There are 9 hidden switches. A switch that is on adds its own fixed numbers to the row, and there is some noise. The rows also spread widely along 14 directions, which tell nothing about the answers.
Known rows, each followed by its switches (1 for on, 0 for off):
[ 14  31 -36   3 -16 -25   8  21 -12  20 -45   5  12 -22  -7 -23 -14 -17
  -6  13   4   4   2  31 -10  -1   2   8  12 -16  -1   0  24  10  -9   5
   6 -27  16 -15 -16  16]
0 0 0 0 1 0 0 1 1
[ -5 -11   7 -10  22 -12   1   6  49 -34  -4  18 -27   1  -5 -23   2   1
  19  -7  -5  -5  23  -5  38  18   3  16  24  14  -1 -17  -8  13   0  13
   6 -29  12 -13   7   2]
0 0 1 0 1 0 0 0 0
[ 43   2  11 -13  -3  10  -5 -13  33 -10   7 -25   4  16  -1   1 -15  -2
 -52  16 -19   5  32   7  43 -10  17  16  10  12  15 -27   0 -13  15  12
  10 -48  25 -32  -1   3]
1 0 0 1 1 0 1 1 0
[-28 -16 -35 -20 -20 -10  13  -1  22  11  -7 -14  11  -4   0 -40  -6   4
  16  19   6 -16  -3  20  38  20 -13  -7   2  -5  26  14  11  22   6  28
  39 -32  11  18   2  -9]
1 0 0 1 1 0 0 0 0
[ -6 -24   2  -6  38  -6   0   2  19   7  16  10 -15   2   0 -25  -3   9
  26   8  11  -1 -17  -7  -1  11 -23   9  -2  -3  -9  48 -10   7  29  -7
 -10  -7  -2  -6  18 -23]
1 0 0 1 0 1 0 0 0
[ -9 -17  -7 -14 -15  12  11  -3 -10  33  12  20  -4 -16   3 -21  -9   0
 -18  20  17   6 -19   7  18  24 -20   2  -8 -24  21  25 -16 -20  16  -2
 -12 -12  16   8  -5  -9]
1 0 0 1 1 0 0 1 0
[ -8   3  -4 -17   3 -12   2   9  38  -2   6   2   7   9  -3  -9   1   7
   1  15  19  -5  14  -2  36  15  11  19  22   0   8 -19 -27   5  -6  28
  29 -27  -1 -16   7   6]
1 0 0 0 0 1 0 0 0
[  7 -20 -17 -18   2   4   0  -2  16  33  10 -16   7  15  18 -23   3   7
   6   8  13 -10 -40 -28   2  -6 -21  29 -29   6 -18  36  -9  -4  32  13
   5   1  -6  -6  24   5]
1 0 1 0 0 0 1 1 0
[-10 -22 -25 -15   4  20   4 -16  -5  31   6  10 -25  24  30 -32 -15 -10
 -12   6 -20 -18   1   9   0 -46  -9  13 -35  12 -23  21  11   8  -3  -7
  17  25  -6  -6  12   9]
1 0 0 1 0 0 0 1 1
[ 31  24  -1   1  44 -34 -14   4  24  10 -25   9 -18  30   6  -9 -14  -4
  -4  -5  13   4   5 -18 -24 -23  14  51  17   4 -41  14 -13  19   9  16
  -9  -6  -5 -47   9  13]
1 1 0 1 0 0 0 0 0
[  5   0  -3   8  -9   7  -2   1  -1   6  -1  10 -18  22   4 -35 -32 -20
 -11   6  -9  13  28  44  21  -4  14  -8   1   8  29  -2 -10   1 -13   5
   8 -31  25   4  -8  -1]
1 0 1 0 1 0 1 0 0
[-21 -22   6  11   3   6  17  23   0  35   5  -5  -2  -9  26 -38  -8   7
 -20  29  15  -6  10 -28  -6 -20  23  48   1  -7 -39   8 -22   0  -8  -1
  29   3 -15 -10   2  21]
0 0 0 1 1 1 1 1 0
[  9  -7  11 -21  -5 -16  19   1 -26   8  11 -13  16  11  21 -30  -3 -10
 -53  28  -1   0  17  -7  -6 -11  14  36   5   2   3  16   4 -21  15  24
  21  -5 -10  18 -31  -5]
1 0 0 0 0 0 0 1 0
[ -4   2  -7  -3  39 -20  -5 -15  27   1 -25 -13 -20  11   6   4   0  12
 -12  20  -9   0   9  -4 -20 -26   2  19  -8  -9 -52  27  37  25   7 -18
  -7  -7  10 -29   5  -2]
0 0 0 1 1 0 0 1 0
[  2  -8  -2 -21 -19 -10   2 -13  14 -18 -11  39 -24  14   4 -25 -11 -23
  -4  -7 -15  -4  31  26  35   4   5  -2   6   3  17 -27  -5  -1 -13  31
   0 -16  19  25 -22   8]
0 0 0 1 0 0 0 1 0
[  7  20 -19  -1 -12 -16   9  13 -16  31 -30  39  -8  -4   7 -33 -19 -24
 -21  10  13  13   4  25 -14   0   7  25   7 -21   0   3  -3  -9 -15  13
  -7 -15  15  -4 -23  19]
1 0 1 0 1 0 0 1 1
[-12 -21  31  -4 -28   8   3   6  21 -10  14  13   8 -11   7   8  31   9
  -5  27  -7   9  21   5  20  14  11  -7   8 -25  -8 -38 -10 -34 -14   1
  -6 -24  16  30 -13  17]
1 0 0 0 0 1 0 1 0
[ 56  17  -8 -11  12 -16   1  13   1 -17  -9  15   2   2 -17 -24 -17 -32
 -13  -3 -20  13  27  33  14  -6 -10   5   9  11  26 -10   2  -8  12  17
  -4 -43  10 -25 -12   4]
1 0 0 1 0 0 1 1 0
[  8   0  13  -7 -13   3 -11 -10   6  -7   0  15  -8  -1  -7  13   8  -4
  -2  10  -9  18  -6  44   9  23  -9 -34   3 -17  24   4   9 -21  14 -16
 -42 -32  45  13 -14 -17]
1 0 0 0 0 0 1 0 0
[ 13  -2   4 -11  19 -18  -6  15  12   4 -14  57 -11 -18  -6   9  33   5
  33   1  24  26 -10 -35 -31  18 -42  26 -13 -49 -44 -13 -23 -29 -12  10
 -37   1 -14   3   1  36]
1 0 1 0 0 0 1 1 0
[ 73  24 -24 -12 -10   0  -9   0  -6  29  -7  -3  11  17   3 -21 -22 -23
 -22  -7  -1  -2 -15   5  11 -16 -14  28 -13  12  18   4 -13 -19  27  26
  -6 -24   9 -31  10  19]
1 1 1 0 0 0 0 1 1
[  9   1   4  14 -43 -10  -1  28   3  21 -35  25   6 -19  10 -10  16 -12
   9   2  -2   2 -20  12 -20  -3  21  10  16 -17 -32 -18   2 -17  -2   0
 -34 -11  25  12 -15  32]
1 0 0 1 0 0 0 1 0
[ 17  22  17 -13  35  -7 -10 -14   4  -9  -2  28 -24  15  -2  32   1  -1
 -38  19   1  31  36   9 -12  -8  -5  12  -1 -28 -15 -19  -6 -18 -19 -13
 -20 -12   8 -31 -13  11]
1 0 0 0 1 0 1 0 0
[ 17  29 -11   9 -22  -9 -17   4  42  23 -32 -22  13  25   5  23   3   2
   3  15  12   9 -22  18   3  -7  26   9  -4  -7 -21  -7  -3   6  -1   7
 -13 -33  38 -25  14  25]
0 0 1 0 1 0 1 1 0
[ 13  21  -2  -6 -16 -20  -1  11   5   8 -18   0  13  -6   5   8  21  -1
  -6  16  11   2  -2   0   0   2  -2  14   0 -21 -10 -14  -5 -18  -6  14
  -3 -17  10  -2  -7  27]
0 1 1 0 0 0 0 0 0
[  2 -10  20 -18 -19   7  -2  -8  27  -8   1  25 -18 -10   2  -4  -2   4
 -32   2   4   2  21 -12  44  24  13  17  23  -9   9 -44 -24 -22  -4  17
 -10 -25  25  -1 -18   9]
0 0 0 0 0 0 1 1 0
[-28 -24   4  -6  10   5  14   4  17   5   8 -18   3 -13  15  -5  25  15
 -13  28 -18 -10  -8   5  -1 -11   3   3  -5   0 -30  27  33   0  18 -33
   2  -8  13 -13   6  -6]
1 0 0 0 1 0 0 1 0
[ 13   7   0  36  28  11 -18  -2  -2  20  -6 -15 -24  -7 -13 -11 -40  13
 -16  16   2  24  13  22  -4  -6  12  -7   6 -10   1  25  10   8   5 -47
 -16 -28  28 -32   5 -26]
0 0 0 0 0 0 0 1 1

New rows. What belongs after each?
[ 36 -21  32 -22  27  -5  -1 -19  20 -21  35   3 -10  27   4 -25 -11  -1
 -27  11  -2  14  33 -14  34  14  -3  27   8   8  25   8 -30 -25  30  34
   4 -37   3   5  -7 -20]
1 1 0 1 0 0 1 1 0
[ -4  -3 -36  -4  10   0  18  24 -23  50   6  -5  15  -3  11 -32 -10  -7
   6  22  18  -3 -26   1 -13 -21 -22  22 -29  -3 -12  46 -11   5  10  -5
  25  10 -24 -22  19  11]
1 0 0 1 1 0 0 1 0
[ 16  11   1 -29  50 -14  15   5   6  -3  30  15  -5  55  18 -18  -5 -28
 -18  13   4   8  21   9   7 -33   2  43 -20  28   3  21 -36  -7   1  23
  31   4 -26 -37   9   8]
1 0 1 0 0 0 1 1 0
[-38 -15 -19  16   5  -9   7  17  -7  12 -12   9 -11 -45 -12 -42 -13  21
  24  24  23  14  23  -3   3  32 -17  -1  14 -40   0   4   2  13 -27  -8
  28 -24  -5  21  -8  -5]
0 0 0 0 1 0 0 0 1
[-19 -41  11 -17   1   7  12   2  21   5  26  -9   4  -1  20 -22  21  15
   2  19  -5 -17 -11 -22  12  -1  -5  17  -8   4 -23  17   1  -9  22   2
  11  -1  -7  13  10  -3]
1 0 0 0 0 1 0 1 0
[ 11 -10   6  -7  -9   3   1  16  20  18   1  16  -3   5  13 -23  -7   2
  -7   1  20   4   3 -37  15   4  13  49  13  -1 -20 -27 -42 -10  -5  29
  11  -9  -8 -10   4  30]
1 0 0 0 1 0 1 1 0
[-55  -7  -2   8  11 -12  -1   5  32  20 -18  47 -33  -5   2 -17  -7  10
  17   8  25  10  -2  16   1  21  22   6  23 -23 -20  12 -12  19 -21 -13
 -13  -6  23  -9  -3  -4]
1 0 0 0 0 0 0 1 0
[  3  14  -9 -39  39  -6  19   6  28  -3  29  29  -2  13  -6  -4   6 -11
 -14  17  19   6   3  16  42  13 -12  26  -1   7  32  12 -34 -16  10  11
  19 -19  -2 -55  13  -5]
1 0 1 0 0 0 0 1 1
[ 22   1  10   5 -11  -2 -17 -16   3  26  -6  -9  -3  31  12   5 -12   2
 -18  16   7  15  -5  -1 -13 -12  11  12 -12 -15 -15  11  -8 -13   9   7
 -21 -10  16  12  -3   2]
1 0 0 1 0 0 0 1 0
[ -9  14 -19   6  -8   5  20  35 -21  37  -3  20   8 -37   0 -16  -4  -9
 -21  26  20   6  -3  19   8  -2   5  17   6 -21   8  -1 -19 -17 -13 -21
  13  -7   2 -37  -5  17]
0 0 0 1 0 0 0 1 1
[ 15  -9  19  -6  -1  -1  -9  -5  29  25   5  -1  -8  55  37 -13   1   0
  -3  11  22   5 -21 -26  -9 -13  26  55  -6   6 -34  13 -41 -12  13  30
  -6   0   6   4  11  16]
1 0 1 1 1 0 1 0 1
[-18  -2 -11  -1  24 -10   8  11  26  -6   6 -22  18 -34 -15   8  28  24
  16  41  -2   2  17  13  16   8 -23 -20  -7 -28  -7  11  22   2  -1 -23
  24 -39   3 -20  16   1]
0 1 0 0 0 1 0 1 0
[ 21   8 -11   1  21  -8 -19 -14  20  16 -14 -30  -1  19   1   7 -11  26
 -14  27  13  14  25 -36 -14 -20  -6  36 -10 -29 -41 -10   4   9 -16  13
  25 -17 -14 -16  11  17]
1 0 0 1 1 0 0 0 1
[ -1 -16  -2 -30  30 -10  23  15  26  -3  10  16  -1 -21  13 -15  40   0
  -2  13 -13 -27 -15 -15   4 -11 -28  28  -6   3 -31  23  11 -12  28  -6
  -2  -3  -8 -36  16  15]
1 1 1 1 0 1 0 0 0
[  0  -7 -22 -36   1   8   7   1  30  12  11  24  -1  14  13   9  30 -10
  28   0  -6 -13 -44  11  18  -5 -36  -2 -38   7 -11  17  -9 -10  20  -1
 -15   7   8 -23  33  21]
1 0 1 0 1 0 0 1 0
[ 13 -16   1  22  10  18 -11   0  -9  43   5  13 -28  19  24 -30 -26 -11
   3  -1 -11  -2 -17  17 -21 -35   4   4 -21   7 -27  43  -9   0  16 -26
 -30   8  15 -11  19   2]
1 1 0 1 0 1 0 1 0
[ 28  14  -8 -39  36 -22  12   4  -6   8   7  30   0  20   7  -5   2 -14
 -19   6  20   7   3 -32  -9 -10 -25  54 -12  -6 -17   6 -28 -15   5  32
   8  13 -35 -28   0  21]
1 0 0 0 1 0 0 1 0
[ -4 -31  -7   2 -13   2   8   7 -27  18  -9  24 -21 -18  18 -66 -19 -10
  -9  -2 -12 -13  24 -20 -13 -15 -15  25  -4  -9 -21  -7   7  -5 -13  13
  12   8 -17  37 -19  20]
1 0 1 0 0 1 0 0 0
[  4  -5  11  -6  23  -9  18   6 -16  18  16  -2   0  -6   7 -37 -20   1
 -55  35  17   6  33 -21   2  -6   2  48   6 -14   3  13 -17 -19  -1  11
  30 -13 -21 -10 -18  -2]
1 0 1 1 0 1 0 0 0
[ 24  -8 -14  -6  -7   3  16  19 -30   1   6  -9  20 -31  -5 -26   2  -9
 -16  20 -21   5  22   7   2  -9 -30  -2 -12  -9   9  -6  21 -20   2  -6
  20 -21 -12   5  -9  13]
1 0 0 0 1 0 0 1 0
[ 13 -14  23   8  25   2  12  30  -7  10  19  12  -9  -9  15 -33  -2  -2
 -18   8  12   7   4 -36  -5  -8   9  53   7   8 -21   8 -35 -23  12  -7
   0   3 -16 -22   0  11]
0 0 1 0 0 0 1 1 0
[ -9  -1 -11   3  -7   3 -14   0  35  20 -17  25 -12   1  -3  13   7  13
  25  13  15  20   4   1   4   6 -11  -1 -14 -39 -28 -22 -17   0 -27   2
  -8 -18  12  -5  14  31]
1 0 0 1 1 0 1 1 0
[  7 -21  15  15 -11 -11   6  23 -11  19  -1  25  -6  -1  19 -65 -10 -11
  15   7  17  12   3  -4 -12  17  10  33  16 -12   1  16 -34 -21   3  28
  -2 -23   3  40 -17   5]
1 1 1 1 0 0 1 0 1
[-10  -7   8   8   5  12   5  38  20 -10   9  54 -11 -30 -11   6  24  -5
  36   1  -2  19  12  20  20  14 -11 -14   6 -17  -7 -36 -29 -19 -26 -29
 -14 -13   6 -23  15  32]
1 0 0 0 1 0 0 1 0
[-12 -16  -3   5   2  -6   9  16   3   7 -20  51 -27 -54 -13 -38 -15   5
  -5   8  13   8  35 -21  11  25 -16  20  22 -43 -15 -31 -11  -6 -26   3
  -2 -21  -2   2 -18  21]
0 0 0 1 1 1 0 1 0
[-29 -26   5   4  -4   2  21  33   2   6   8  17  -7   1  29 -46  14 -15
  15   9  -6 -10   0   6   1 -19  20  24  -4  18 -22   8 -16  -3  -9  -2
  20  10  -6   7   0  20]
0 0 1 0 0 0 1 1 0
[ 12  11 -14 -14  -5   2  17  29  20  -3  15 -41  40 -14   1   4  29  -1
  -8  25 -17 -17  -4  25  37 -10   1  -3   5  20  14  -5  10  -6  19 -10
  35 -37   9 -48  21  14]
1 1 0 0 1 0 0 0 0
[ 12 -13  -4  -1 -14 -18   7  23   6   4 -27  18  -3 -30   9 -46   6  -9
   2  -6 -15 -10   1  -6 -10   0   3  24  23   0 -25  -6  17  -2  12  12
  -9 -21  11   5 -16  20]
1 1 0 0 0 0 1 1 0
[ 14  -6  12  42 -26   6 -16  21 -21  18 -14 -37  14   2  21   6  20   6
  24  20 -17   9 -17  14 -47 -32  15 -14 -14 -10 -46   9  24 -13   0 -37
 -21   1  17  30   4  16]
0 0 0 0 0 0 0 0 1
[ 11  -1  -3 -22   9   4 -18 -54  10  42  -8   7 -24   4   5  15 -17  24
 -57  26  16   5   3 -25  -5   0 -25  16 -21 -51 -21  17   8 -16  11   4
 -27 -10  18  -8  -5  -2]
1 1 0 1 0 1 0 1 0
[-57 -39  17  25  16  -5  11  12  14  26  -2  35 -26 -21   8 -50  -7  18
  19  35  28  23   8   4 -16  32   5  10   8 -45 -22  42 -14  -1 -13 -14
 -10 -25  14  32 -10 -12]
1 0 1 1 1 1 1 1 0
[ 26  21  13  20   6 -18   1  28 -18  -4 -23   4   4 -38 -14  -2  -2   1
 -35  20   0  24  47 -11 -17  -8  12  24  24 -29 -21 -40   6 -19 -24 -13
   1 -25  -4 -18 -28  26]
0 0 0 0 0 0 0 1 0
[ 12 -10 -16   0  30 -15   6  23   7  15  -1   7   1 -32 -11 -42   1   9
  20  11  20   6  -4 -25  -1  17 -39  27   0 -21  -4  24 -13  -4  15   9
  12 -28 -17 -17  12   5]
1 1 1 1 0 0 1 0 0
[  8 -36  -3   0 -32  14   7  11 -21  28   3  11  -9   1  30 -60 -13 -11
   3  -3  -5 -14 -15 -15  -4  -8  -2  27  -2   7 -11   9 -13 -10  13  16
   2  10  -3  37  -5  11]
1 0 0 1 1 0 0 0 1
[ 28  19 -18 -27  49 -32   2  -2   7   0 -10  21 -14  19   1 -22 -16 -15
 -17  -3   3   0  19  -7  -5 -19 -13  41   2   8 -12  15  -3  12   9  24
  12  -6 -17 -44   2   7]
1 1 0 0 0 0 0 1 0
[-51 -18   7   7  -7   3   4  11  -2  18   2  11 -16   5  25 -15   7   9
   6  22  11   2  10   3  -6 -10  21  10  -2 -14 -28  -1 -17   4 -30 -11
  17  14  -2  18  -7  12]
0 0 0 0 0 0 1 0 0
[ 48 -11   9  21  -8   1 -11   1 -13  -9  -9 -29   7 -11 -11 -15  -7  -3
   4  15 -28  21  13  20 -10  -2 -20 -23 -12 -12   3  12  30 -15  23 -13
 -23 -45  24  29  -8  -8]
0 0 0 1 1 0 1 1 0
[-29 -13  27  25   7  -7  -4  13  29   1   6 -14   3  -5  -2  11  16  30
  23  35  23  26  -1   3   2  28  22  -5  13 -28 -16  14 -12  -4  -2 -23
  -9 -31  23  12   6 -13]
0 0 0 0 1 0 0 1 0
[-22 -12  -8 -22   5  -5  17   0  12  30  -3  30 -14 -11  16 -27  -2   2
 -36  22  17 -11  10 -27   4  -6  -3  49  -5 -24 -28   0 -12  -9 -12  16
  16   5 -13 -15  -8  22]
1 0 1 1 0 1 0 1 0
[-26 -19   1  12 -31  14  20  45  12  23   2  23  -2 -26  19 -45   5 -11
   5   1   8 -14 -15   4  29   4  31  25  18  16  -4 -14 -33 -10  -5  -5
  11  -5  13 -12   2  26]
0 0 1 0 0 0 1 1 0
[ -5  -4   4   8 -13  11  24  51  11  33  12   1  26 -20  25 -16  27  -9
 -11  26  -1 -12 -14   7   5 -26  27  30   6   6 -28  -5 -27 -20   1 -16
  18  -8   0 -46  16  40]
1 1 0 1 0 1 1 1 0
[-15  -9  -2  30  -3 -10   6  15  -6   5 -19 -27   7 -23   1 -26  -1  10
  -5  39 -14  11  30  25 -15 -13  18  -5   6 -21 -18  11  39   6 -15 -25
  20 -31  13  15 -16  -4]
0 0 0 1 0 0 0 1 1
[  0 -12   2  13  24 -15 -19   3  39 -11 -18   4 -16 -16 -13  -1  11  30
  42   7  10  17   8 -27  -7  18 -14   8   8 -30 -40  -6   6  10  -7  -8
 -11 -24   4   2  13   3]
0 0 0 0 0 0 0 1 1
[ -6   8  19  -4  17 -41   4  15  11 -25 -19  18  -3   0   0  -3  25  -4
  13  14   5  16   9  15 -23  15  12  10  26 -14 -18  10   7  -2   2   6
 -19 -21  13  12 -25  -5]
0 0 0 0 0 0 1 0 0
[ 14 -41   8 -26  -7  16   4 -20   5 -17  35 -11   1   5   7 -26   6   4
  -4  12 -24  -4  12   0  33   9 -27 -10 -16   7  24   8  10 -24  26  12
  10 -21   5  38  -1 -20]
1 0 0 0 0 0 0 1 1
[ -4 -24  -4   8  35  13 -13 -17  25  30  20  -5 -21  35   7 -19 -24  16
  27  19  23  20 -21   5   2   7 -13   4 -24  -7  -5  62 -23  11  22 -10
  -8 -16  12  -5  33 -29]
1 0 0 1 1 0 1 1 1
[-29  -4 -17 -12  48 -12  12  17  40 -12   3  26 -19 -11  -7 -25   5   4
  24   9   1  -8  12  19  20   5  -6  10  20   7  -9  14   3  25  -4 -14
  23 -17  -2 -47  18  -8]
1 0 0 0 0 1 0 0 1
[-19 -16  -4  -8  16  -5  21  19 -24   6   6  57 -28 -18   7 -44  -7 -24
  15   3  -1  -1   6  25  -1   6 -24   0  -2  -8   6  25 -14  -4  -3  -9
 -10   7  -3   9  -9  -1]
0 0 0 1 1 1 0 0 0
[  9 -17   9   0 -25  17  -5  -6   1  26  -2   6 -21  27  38 -31  -7 -16
 -15  -5 -21 -14 -17  16  -1 -24  17  12 -11  21 -14  15  -3 -10  17   0
 -22  -1  30   9   1  13]
1 1 1 0 1 0 1 0 0
[  6  13 -33  -5  19 -29   3  11  22  16 -31  12  -1 -16 -21 -39 -27  -4
   1  11  15   5  12  14   5  13  -8  19  19 -16   4  16   9  23   5  20
  12 -44   8 -28  -4  -3]
1 0 0 1 0 1 1 1 0
[ 24  -7  12  -7 -15  21  -2  -3  12  17   7  10 -12  31  32  -4  -1 -17
 -21   3 -24 -11 -14  16   2 -33  22  16  -8  22 -24   1  -3 -15  17  -9
 -24   2  25 -16   8  15]
1 0 0 0 1 1 0 1 1
[  8 -28   9  13  10  23 -10  -3 -22  31  10   8 -29   0  18 -28 -21   5
 -16   4  -3   5   4 -22 -22 -24 -11  19 -16  -9 -28  16 -10 -12   3 -23
 -14  16  -6   3   2   3]
1 0 0 1 0 0 1 0 0
[-14   4  15   3  24 -17   6  15   3   6   5  23  -5   1  -2   0   5   2
  10  25  28  32  -1  16 -10  26   2   6   6 -26   0  28 -26 -13   1  -9
 -18 -19  11   0  -7 -10]
0 0 0 0 1 0 1 1 0
[ 42  -6 -16 -23  -2  10   5 -12 -16  21  -4  12  -8  -8   8 -15  -3 -18
 -33   1 -22  -7 -19   0  -7 -21 -40  12 -33  -3  -9  21  23 -24  31  -8
 -30   0  10 -14   0  13]
1 0 1 1 1 0 0 1 0
[-31  -6 -12   5  29   3  -7  -1  20  28   3  12 -25  24  12 -15 -18  10
   7  14  17  10  12   0  -2 -19  10  19 -13  -7 -26  14 -21  21 -23 -10
  21   6  -7 -27  18   7]
1 0 0 0 0 0 1 1 0
[-11  16 -19   1 -33   4  17  47  -4  44  -5  16  22 -26  14 -11  16 -12
   5  11  20 -10 -39  21  12   5  12  11  13  -3   3  -4 -31 -13   0 -10
   4  -6  14 -35  11  33]
1 1 0 0 1 0 0 0 0
[ 15   3 -16  -4  33 -15 -11 -31   0  16 -24  20 -41  10  -7 -24 -43  -8
 -13   4  -3   8   4  22 -14  -2 -23  -3 -11 -15  -5  53  27  20  21  -8
 -37 -18  26  -6  -6 -27]
0 0 0 1 1 1 0 1 0
[  8   9  -3 -20  15 -19   9  11   9 -20  -8  61 -27   3  -8 -26 -11 -34
   4 -14  -8   3  16  47  23  13  -3  -1  25  11  30  -2 -12   0   3   9
 -17 -19  20 -18 -15  -7]
1 0 0 1 0 0 0 0 0
[ 13 -17  18   2 -16  -5  -4   5   8   2   1  32 -12  30  16 -25  -6 -16
  22  -2   3  14   6   5   3   5  11  14   2  -4  -6  -7 -33 -14  -4  29
 -15  -9   7  37  -7  14]
1 0 0 1 1 0 0 1 0
[ 11 -13   3   1   6   8 -10 -21  21  30  10 -34  -3  41  27 -11 -14   7
 -26  22 -11 -13   1   1   4 -40  18  17 -21  12 -24  29   3   5  18   1
   9  -9  11 -12  19  -1]
1 1 0 1 0 1 0 1 0
[ -9 -31  16   3  -7   6   8  16  -9   3  16  -6  -1  11  29 -29  11  -2
   8  11 -13  -7   2  -8  -9 -18   8  15  -4  12 -24   8  -5  -8   5  -4
  12  10 -10  27   0  10]
1 0 0 0 1 0 0 0 0
[-21  -7  -4  -1 -16 -18  15  25  12  28 -18  18   8  -9  14 -38   1  -4
  -7  22  21  -3   0  -2  -5   4  24  36  20 -18 -21   2 -15   0  -8  24
  15 -17   2   3 -16  18]
1 0 0 1 0 1 1 1 0
[ 10   3   0 -31 -15  -1  -3  -6  44   9 -20  10 -12  22  30  13  19  -5
 -21  -8  -9 -25 -32 -18   9 -20  23  39   3  19 -49 -14  -1   1  21  11
 -23   8  26 -34   8  30]
0 0 0 0 1 0 1 1 0
[ 13  -1 -14  -3  -4  -2  14  27  15  -1  -7   7  16 -46 -19 -16  11   1
   1  22  -2   8   8  14  23  21 -17   1  15 -21  10 -13   9 -14   3  -9
   7 -44  12 -24   0  10]
1 0 0 1 1 0 0 1 1
[  4  14   7 -11  22 -22 -10 -14  25  16 -11  35 -25  35  14 -11  -6  -7
  -2  11  21  13  -5  18 -13   9   8  24   7 -16  -9  29 -20  -5   5  22
 -26 -21  24  -5  -6  -4]
1 1 1 0 0 1 1 0 1
[ 40   4  14  33  15  -6 -40 -13  29   4 -10 -43  -6  43   1  11 -19  22
  17  12   5  26  13 -16 -16 -19  21  12  -5  -6 -34   1  -3  10   2   0
  -8 -27  12   4  19  -3]
0 0 0 0 0 0 0 1 1
[ 27  25 -19 -41   1 -11  12  -3 -13  32   2  31   3  23  19  -5  -6 -25
 -38   6  16  -5 -11   0   7 -13 -11  40 -12   0   4   5 -30 -19   9  31
   2   8  -7 -33  -3  25]
1 1 0 0 1 0 0 1 0
[  2 -16 -12  -9  12  23  15  23 -12  34  16  38 -17  -5  20 -31  -8 -18
  -3  -2   2  -4 -13  -8   1 -25 -17  30 -21   6 -20  11 -33 -11   2 -13
   2  21 -16 -33  18  27]
1 0 0 1 1 0 1 1 0
[ -3  11 -27  -9  20 -17 -12 -10  27   7 -14  -6  -5  38   5  -2  -5   5
  20  16   6   5  21   9  -3 -24  -4  13 -15 -11 -23  -2   2  25 -26  20
  35  -9 -11  -9  15  13]
1 0 0 1 0 0 0 0 1
[ 16  16 -16  -4  23 -12 -20   4  48   0 -24   7 -17 -10 -13  11   5  14
  27  -9   8  -1 -10  -7  14   8 -15   7  10  -7 -21  -8  -4  17   8  -5
 -16 -25  19 -51  25  13]
0 1 0 0 0 0 1 0 0
[ 27  18 -10 -40 -24  14   5 -15   7  14  -7  22 -14  25  27   5  -2 -30
 -62  -5 -25 -25   1  20  24 -38  18  29  -1  21  -4 -32   1 -17   3  10
  -5  11  21 -43 -10  28]
1 0 0 1 0 0 0 0 1
